The rows of each matrix lie in a flat space through zero, up to rounding. After each matrix: how many dimensions does the smallest such space have?

16.4	37.8	6.9	-12.4	-13.5	-2.0	-21.6	-7.4	19.2	1.1
37.8	42.4	-6.4	-2.4	-24.5	16.6	-4.3	-23.6	24.4	8.8
6.9	-6.4	-17.4	-18.5	20.5	-4.7	24.1	-11.9	-0.4	5.2
-12.4	-2.4	-18.5	-81.3	71.7	-52.4	20.1	-6.4	1.2	0.1
-13.5	-24.5	20.5	71.7	-46.6	34.4	-15.3	20.8	-16.4	-5.9
-2.0	16.6	-4.7	-52.4	34.4	-32.7	-2.3	-4.6	9.3	-0.6
-21.6	-4.3	24.1	20.1	-15.3	-2.3	-29.9	22.8	-6.8	-9.7
-7.4	-23.6	-11.9	-6.4	20.8	-4.6	22.8	-1.0	-10.7	1.4
19.2	24.4	-0.4	1.2	-16.4	9.3	-6.8	-10.7	13.5	3.8
1.1	8.8	5.2	0.1	-5.9	-0.6	-9.7	1.4	3.8	-1.1
 : 3

12.3	-13.1	14.0	-42.3	26.2	3.1	0.6	6.4	-7.1	3.2
-13.1	-3.3	-1.5	9.8	-0.1	-19.4	-3.3	4.9	-10.7	-13.6
14.0	-1.5	5.4	-20.5	8.1	16.0	2.8	-1.8	6.1	11.5
-42.3	9.8	-20.5	73.1	-33.2	-43.4	-7.5	1.9	-12.9	-31.7
26.2	-0.1	8.1	-33.2	11.0	32.5	5.6	-5.3	14.3	23.2
3.1	-19.4	16.0	-43.4	32.5	-14.3	-2.3	12.6	-18.7	-8.7
0.6	-3.3	2.8	-7.5	5.6	-2.3	-0.4	2.1	-3.1	-1.4
6.4	4.9	-1.8	1.9	-5.3	12.6	2.1	-4.7	8.7	8.6
-7.1	-10.7	6.1	-12.9	14.3	-18.7	-3.1	8.7	-15.2	-12.6
3.2	-13.6	11.5	-31.7	23.2	-8.7	-1.4	8.6	-12.6	-5.2
 : 2

14.1	28.2	-34.7	-9.0	-46.1	9.2	31.0	10.4	-5.8	-9.8
28.2	16.6	-15.8	21.3	-32.3	1.0	2.9	-31.3	1.3	-7.0
-34.7	-15.8	-5.1	42.0	10.3	0.9	42.3	43.5	-6.9	11.6
-9.0	21.3	42.0	-26.8	54.0	1.2	1.3	24.0	7.0	25.9
-46.1	-32.3	10.3	54.0	-1.5	-19.7	67.3	0.0	-16.5	37.6
9.2	1.0	0.9	1.2	-19.7	16.0	21.5	9.7	-22.3	-15.7
31.0	2.9	42.3	1.3	67.3	21.5	-81.1	3.8	23.8	-22.4
10.4	-31.3	43.5	24.0	0.0	9.7	3.8	-57.2	12.2	9.5
-5.8	1.3	-6.9	7.0	-16.5	-22.3	23.8	12.2	-81.7	-11.9
-9.8	-7.0	11.6	25.9	37.6	-15.7	-22.4	9.5	-11.9	3.9
 : 7

-17.5	31.1	-18.1	4.5	-31.7	-2.1	23.1	24.7	2.2	25.2
31.1	4.2	-0.3	-11.1	-9.2	-1.4	-0.1	-46.2	30.6	6.0
-18.1	-0.3	8.8	-12.4	-10.7	16.3	-2.7	-32.5	-0.2	0.2
4.5	-11.1	-12.4	-17.2	-22.6	-28.0	0.7	-20.1	15.9	14.9
-31.7	-9.2	-10.7	-22.6	-8.2	-13.4	34.1	-5.3	-4.0	20.9
-2.1	-1.4	16.3	-28.0	-13.4	-49.5	-25.6	-3.4	20.1	26.4
23.1	-0.1	-2.7	0.7	34.1	-25.6	-14.0	9.0	-18.9	3.8
24.7	-46.2	-32.5	-20.1	-5.3	-3.4	9.0	-87.1	1.5	-12.0
2.2	30.6	-0.2	15.9	-4.0	20.1	-18.9	1.5	-17.3	-1.1
25.2	6.0	0.2	14.9	20.9	26.4	3.8	-12.0	-1.1	-16.4
 : 7

1.1	-11.0	13.3	-7.1	6.6	-0.2	-5.5	4.0	-1.7	-7.5
-11.0	-11.5	-9.7	2.0	-10.2	16.2	5.4	3.5	36.7	-2.6
13.3	-9.7	25.6	-11.7	15.7	-9.2	-18.5	-6.4	-16.2	-13.7
-7.1	2.0	-11.7	-23.4	-23.5	4.7	-9.3	1.3	-3.8	9.5
6.6	-10.2	15.7	-23.5	12.2	-0.8	-16.2	-5.4	24.5	-15.1
-0.2	16.2	-9.2	4.7	-0.8	21.3	3.7	-11.2	15.9	-5.7
-5.5	5.4	-18.5	-9.3	-16.2	3.7	-1.0	-3.9	21.8	8.0
4.0	3.5	-6.4	1.3	-5.4	-11.2	-3.9	-6.1	-5.4	7.0
-1.7	36.7	-16.2	-3.8	24.5	15.9	21.8	-5.4	64.1	-6.8
-7.5	-2.6	-13.7	9.5	-15.1	-5.7	8.0	7.0	-6.8	14.1
 : 6

-8.7	32.7	-18.4	-36.1	0.4	12.1	7.3	-2.6	-3.5	-6.5
32.7	11.8	14.0	1.8	-6.7	-21.9	8.5	1.6	15.8	12.3
-18.4	14.0	-33.7	4.0	-8.6	25.8	15.7	4.0	1.2	-8.5
-36.1	1.8	4.0	-85.4	15.2	-15.8	-28.4	-35.8	-46.2	-27.3
0.4	-6.7	-8.6	15.2	-10.0	-2.7	8.1	-2.2	2.4	-2.4
12.1	-21.9	25.8	-15.8	-2.7	-43.6	-13.2	-23.0	-13.5	-4.1
7.3	8.5	15.7	-28.4	8.1	-13.2	-9.6	-5.9	-5.1	1.7
-2.6	1.6	4.0	-35.8	-2.2	-23.0	-5.9	-21.1	-16.1	-10.6
-3.5	15.8	1.2	-46.2	2.4	-13.5	-5.1	-16.1	-13.8	-8.7
-6.5	12.3	-8.5	-27.3	-2.4	-4.1	1.7	-10.6	-8.7	-8.4
 : 4

41.3	-3.0	-10.1	-34.0	-83.6	29.4	33.4	-22.7	38.0	84.0
-3.0	-57.0	11.4	-17.0	-87.1	50.9	25.3	-13.3	7.7	69.0
-10.1	11.4	0.5	12.0	37.9	-17.1	-13.4	8.4	-11.3	-34.7
-34.0	-17.0	12.0	21.5	37.4	-6.2	-18.2	13.7	-27.8	-43.9
-83.6	-87.1	37.9	37.4	17.6	26.8	-22.5	21.7	-60.1	-48.0
29.4	50.9	-17.1	-6.2	26.8	-28.2	-1.9	-2.3	17.4	-9.7
33.4	25.3	-13.4	-18.2	-22.5	-1.9	13.6	-11.1	25.7	31.7
-22.7	-13.3	8.4	13.7	21.7	-2.3	-11.1	8.6	-18.2	-26.6
38.0	7.7	-11.3	-27.8	-60.1	17.4	25.7	-18.2	33.1	63.8
84.0	69.0	-34.7	-43.9	-48.0	-9.7	31.7	-26.6	63.8	72.7
 : 2
